Every row belongs to one group in each of 4 separate groupings. Each group adds its own fixed numbers to the row, and there is some noise. The rows also spread widely along 10 directions, which tell nothing about the answers.
Some rows, each with its group in each grouping after it:
[-32  -9  58  20 -18  14  -4 -16  30 -29  26   7 -17  -6  11  19 -20 -13
  19 -19 -25 -10  -4 -42   6   1  -8 -34  19  14 -19  10 -30]  (3) z_9 kopi z_192
[ 23  -8 -11 -16  13 -12  -2 -10 -25   9 -21 -11  14  23  11   5  41 -40
  45  -3  16  31   2 -13  18  -1  -5  27   8  14  -9   0   0]  (3) z_844 kog z_192
[-32  -8  29  15 -15  11  -9 -11  -2   4  26 -18 -13   3 -10  22 -39  19
 -16 -51   3 -31   2  -7  -6  23 -28 -35 -19 -24  -3 -30 -36]  (2) z_9 vazil z_826
[  3 -48   0  -5   9  -1  11  11 -22  15  17  -5  17  22  -8  10  11 -24
  27  10   1  -9  11  -1  17   9   1 -22  -9  14  20  17  13]  (1) z_324 kog z_826
[ 10  11 -30   3   3  -2  -4 -17 -13   7  -4 -17 -16   4  -7 -14  28  20
   4 -23   9  21  10 -17 -28  -8  -8   8   4 -17 -18 -12   8]  (2) z_324 vazil z_533
[  1  31  33  12   5 -13  -1  33  14 -19 -22 -29  25  -7  46  54  15 -50
   1 -12  -7  24 -30 -32   0   3  14  21  31  50   9   8  24]  (1) z_659 Laf z_286
[-22 -55 -28   6  -2  12   9   4 -15  -8  43  13 -14   2   6  -6  -3  -5
  24  16  -8   3  16   0 -13 -13 -10 -35   0  31   7  23   8]  (0) z_659 kopi z_533
[ -4 -12 -12   5  -2  -6  11   3 -44  28  65 -19  -4  17  -3  13   6 -18
  34 -69 -16   5  25  -5  20  -3 -42 -14  -1 -12 -25  14  37]  (0) z_844 Laf z_286
[-20 -24  -8  19   0  16  20  -8 -15 -13   6  -2 -19  15   0  -8  20 -14
  21   6   1  -5  20 -27  -5 -11  -3  10  14  10  -3   0   1]  (0) z_659 Fik z_826
[  2  -3 -11  35  -2  26  22  -2   8 -21 -54 -12  14  19 -19 -16  54  -8
  -5  51  14  -3  37 -47 -11  -9  26  33   1 -16   5  -7 -11]  (3) z_324 Fik z_826
[-42 -11  27  35  -6  15  13  27  28 -41  -1  -7   4  -6  15  38  -6 -19
  -8  15 -11 -17  -7 -39  -2   1   6  -7  10  40  24   7  -3]  (0) z_9 Fik z_826
[ 22  28  -1  17   4   6  10  18  -3  -9 -20 -27  -6  -8  33  -5  25 -27
   6   2 -16  33 -10 -36 -21 -14  19  35  37  23 -23   9  35]  (2) z_9 Laf z_826
[ 10 -14  20  10  -9  23  -6  -3  13 -22 -35  -1   3 -12  35 -16 -11 -26
   0  56   3  19 -11 -20 -22  -4  40   2  34  30 -15   4 -26]  (1) z_324 vazil z_826
[-14  -7 -34  25  -3  15  11  14  11 -13   8  -9 -13  -7  -4 -14   8  16
 -11  15 -19  15  11 -16 -33 -12   4 -22  -2  16   6  19  25]  (1) z_9 Fik z_533
[ 22  10  -8  -2  11  20   1  -4  -1 -12 -25 -30 -21   8 -11  -8   7  14
  -5 -10  10  32 -16 -35 -59   6  28   6  17   1 -10 -19  18]  (3) z_9 kopi z_286
[ -6 -34   4   5  -8   8  -5 -39  -2   8  22   6 -16   8 -31 -26   9  18
  21  -4  -3 -16  38 -18  -6  -5  -5 -33   4 -34 -27  10 -24]  (2) z_324 Laf z_533
[  1  -1   3  15 -19  -1  -8  12   1   3  28  -2   2 -22  48   2 -19 -30
  17   0 -25  17  -4  17   9 -14 -21 -17  13  28 -21  23  -4]  (1) z_9 vazil z_826
[-32 -43  -4  28 -11  16  17  10  33 -34  20  26  -5 -10  10  18   1  -5
  16  44 -15 -15   9   0   3 -14   0 -32  -2  44  26  31 -14]  (3) z_9 vazil z_826
[ -1  -4 -10  10 -14  25  -8   3  -6 -10   3  -9  -4 -12  40 -17 -23 -24
   8  23  -2  28   6   1 -20 -11  -3   1  10  20 -25  -3 -26]  (3) z_844 kopi z_826
[-31  29  11  31  -6  10  -1  -1  11 -27 -42 -23   8  -1  31  26  11 -27
 -14   4  22   7  -3 -32   2   4 -11  45   3  14   4 -40 -44]  (3) z_9 Fik z_826
[-30  11 -19  20 -20   0 -14  27  25 -12  40 -15  -9 -28  24  33 -36  20
 -19 -25 -17   9 -15  30 -20  -4 -39 -51 -30  28  34   0  -5]  (1) z_9 kopi z_826
[ 10 -23  54  14 -15  28 -15   4  21 -20 -21  -7  22   2  10   3 -23 -30
   7  33 -18 -10  -2 -23  -9  13  38 -35  16  11 -14  18 -29]  (3) z_659 Fik z_192
[ 25 -19 -34  -6  -4  11 -10  13 -22  19  29 -14   5 -11  29  -9 -27 -21
  22   1  -6  33  -4  35 -22  -4  -5 -26   2  22 -21  12   8]  (3) z_9 Laf z_286
[-21  -3  -8  18  -3 -10  21  27 -21   5  42  -6   5   3  40  21  11 -51
  32 -25 -27  12   7 -11  30 -14 -33   9  14  36  -8  22  36]  (1) z_844 Fik z_826
[ 18 -22  60  10 -11  39 -11  12 -10   1 -28 -28  28   8  16 -15 -48 -43
 -13  31  -7 -13   2 -26 -16  26  49 -19  20  -2 -28   0 -24]  (1) z_659 Fik z_826
[-17  20  19  28 -20  18  -7  38   7 -10  42 -28  -7 -29  41  19 -52  -7
 -13 -33 -37   6 -19  -2 -26   1 -13 -31  11  22 -12   4  16]  (2) z_324 Fik z_826
[-17   7 -23 -15   5 -10  -9 -34 -31  12  25 -11 -32   2  27   5   4 -14
  32 -52  23  40  -4   2  -4  -5 -51  18   9  12 -19 -32 -23]  (1) z_844 kopi z_286
[ 35 -18 -30 -22  19  -4   8  23  -9   5  -7 -17  -6   6   5   1  12  -4
  17   7  -6  32 -25   8 -34   2  29 -12  12  35  18  21  50]  (1) z_9 Fik z_826
[-21 -38  55  10  -2  18  -2 -21  23 -28  -8  10  -7  -2   9   7 -17 -25
  17  36  -2  -5  -3 -39  -7   9  21 -20  28  28 -10   9 -37]  (1) z_9 kog z_286
[ 11  -5  -5  35 -11  11  -2  22  -1  11 -28 -30  65   8  -9  10  24 -32
 -15  20   4 -17  43   4  23   6 -12  -2 -39 -26   8   9 -16]  (0) z_9 Fik z_286

New rows, each followed by its group in each grouping:
[  6   0   5   3   5  -5  -1  25  -1 -10  15  -8   8  -9  41  33  -4 -37
  26  -3 -13  28 -24  -2  -2  -3  -5  -1  17  53  -2  16  19]  (3) z_9 kog z_286
[  5  14  -7  -3  -8  -4 -24  47   0  -6   5 -28  33 -20  60  37 -31 -40
  -6  -5  -6  29 -31  30  -7   0 -11 -16  -6  49  15   8   1]  (0) z_844 kopi z_826
[ -5  -2  44  30 -20   3  -4   6  35 -12   5  -5  18  -3  -8  20   6  -9
   3  -9 -40 -20  17 -23  22   1  -5 -44  -6  -8   1  37  -4]  (1) z_9 Fik z_192
[ 10 -14 -35  -4  10   3   6  -6 -22  -5 -21  -2 -10   8  28  -9  27 -33
  37  24  17  45 -12 -11 -10  -9   2  31  20  42  -8  -9  -1]  (3) z_9 kog z_192
[ 39  21  23   1 -18  16 -38  13  -5  16 -34 -41  49  -5  22   0 -34 -34
 -15  -6   4  16  -6   9  -6  19   8 -17 -15 -18 -23 -17 -38]  (3) z_9 kopi z_192
[ -9  -1 -23   6  -7   3 -13  22 -25   8   9 -15  24 -13  65   2 -22 -56
   4  14   7  37  -3  10   3  -5 -14  11  13  47 -22  -4 -14]  (1) z_844 Laf z_533
[ -2  26  34  14  -7   6 -13 -10  15  -5 -37 -38   2  11 -14  13  -2  13
 -28 -31  12  -6  -1 -31 -18  19   2  -2  -7 -30   0 -30 -25]  (1) z_9 Fik z_826
[ -3  29   5  14  -7  -8  -6  41   3 -13   5 -23  22 -12  61  46   1 -51
  11 -23 -18  30 -27  -7   9  -5 -19   7   8  50   5   8  15]  (3) z_659 kopi z_192
[-29 -11   7  26 -23  12  -7  11  -7  12  54 -16  -2 -11  15  14 -50  -4
  -8 -34 -16 -14   9   9   6   8 -33 -45 -15  -1  -6  -3 -12]  (1) z_9 Laf z_826
[ 29  15 -16  -2  -7 -17  -8 -17 -16  26   2 -17   3   4   5 -18  32  -8
  23 -27  -7  25  21  10  12 -16 -33   2  -8 -26 -21  10  -2]  (1) z_9 kopi z_826
[-26 -44  21  14   0  39   9  23   3 -21  -1 -13   3  12   0  18 -38 -11
 -12  24   6 -24 -10 -20 -29  25  32 -30   1  27  21 -10 -13]  (3) z_659 Fik z_826
[-23   2  -2  23   1  -2   9   4  13 -18   6 -15   0   9 -21  32  35   6
   4 -26  -5  -8  16 -28   1  -5 -20  -9 -13  -3  18  10  14]  (0) z_844 Fik z_286
[-19 -18  19   7  -3   5   6   7 -27  13  37 -17   8  14   7  16 -13 -26
  16 -40  -6 -15  15 -17  17  12 -28 -12  -5  -4  -9  -5   2]  (2) z_844 kopi z_826
[ 13 -25   0 -27   8  -7 -22   9 -17  10 -21  -9  38  -3  58  15 -22 -65
  24  30  26  25 -26  31  13  12   0   2   5  50   8 -11 -40]  (1) z_9 kopi z_826
[-37  10  -6 -13  16 -27   1  -7  22 -36   1  -4 -33  -4  25  59  27   1
  24 -31  17  29 -50 -29  -9  -1 -13   9  27  65  42 -17   6]  (1) z_324 Laf z_192
[ -4  11  11  -8   4 -29 -12  -2  16  -8  16 -12  -4  -5  13  45  18  -2
  25 -41  -5  18 -17   1   6  -2 -27 -18   3  25  18  10  10]  (1) z_324 kog z_286
[ 11  24   8  24 -25  -6 -19  26  23   5  29 -27  28 -25  19  23 -15  -8
  -5 -27 -41   7  11  25   5  -7 -28 -48 -19  -6  -4  33  13]  (1) z_324 Fik z_286
[ 26 -29  40   1  16   1  21  -3  -8   5 -18 -11  18  37 -33   1  43 -23
  23   2  -8 -15  16 -54  13   9  32   2  14 -16   3  25  31]  (1) z_9 kopi z_826
[ 36 -37  31 -42  -3   0 -46 -45  15   0 -11   4 -15   0  -9  -7 -29  17
  27  -7   7  11 -29  23 -25  15  22 -65  14  -1 -16   6 -47]  (0) z_9 vazil z_192
[ -7 -46   9  13   1  20  12   1 -45  21  22 -18  24  31 -23   4  -3 -34
  14 -12  14 -23  37 -26  18  18  -3 -11  -9 -20 -14  -6  -2]  (0) z_844 Laf z_286
[  9 -11  -8 -14  -1  -9 -12   2 -32  18  32  -6  -1  -9  51   0 -17 -42
  46 -12  -4  29  -9  24   8  -6 -29   2  19  30 -28   2 -11]  (2) z_324 kog z_826
[  5  10  22  11 -21   2 -21 -26  -5   9   4  -8   4 -12  38 -17 -12 -40
  25 -10 -13  22  12  -4  17 -10 -28  -6  13  -6 -47   2 -44]  (1) z_9 kopi z_192
[-23   9  51  18 -16 -15 -18 -15  29 -20   0   4   9  -7  36  27  10 -32
  22  -2 -16   1   8 -20  38 -11 -26   0  13  18 -10  15 -43]  (1) z_844 kog z_826
[ 26  -1  47 -33  10 -22 -14   4  12  -6   8 -16  -8   2  25  30  -3 -17
  30 -33 -21  20 -43 -12 -10   5  20 -30  34  32   2  29  26]  (1) z_659 kopi z_826
[  8 -22  10  12 -14  19 -13 -18  -3   4 -24  -5  17   6  -2 -16   0 -13
   1  26  13  -9  23   1   2   4   3  -8  -6 -19 -15  -8 -49]  (0) z_9 vazil z_826
[ 12 -46 -18  -2  -6   7 -11  12 -16  30  26 -11  34   9 -21   3 -15 -11
  16  -4  -8 -21  22  39  15  18 -21 -60 -44 -14  15  18  -7]  (2) z_9 Fik z_192
[-43 -34 -39   4  -1   0  -6  10 -22  -5  22   6   3  -2  36  26 -11 -18
   7   2  26   6  -3  22   1   1 -31 -10 -10  48  23 -18 -27]  (0) z_659 vazil z_533
[ 27 -42   2 -11  -1   3  -4  -4 -20  20   9  -3  23  13   1 -14   8 -28
  35  19  -7  -6  20  17  10   1   8 -24   1  -6 -11  31  -5]  (2) z_659 Laf z_826
[-10   1  47  12  -3  -1   5  20  17 -20   1  -5  18  -3  41  37  -2 -49
  20   0 -16   1 -15 -32  21  -1   8   7  31  40  -6  15  -1]  (3) z_9 Laf z_826
[  5   6  18 -13   6 -16 -22 -42  29 -14 -40 -10   2   9 -20  22  43  11
  14  -9  24   6   3 -14  -4   4  -2   0   1 -10   9  -7 -44]  (2) z_844 Laf z_286
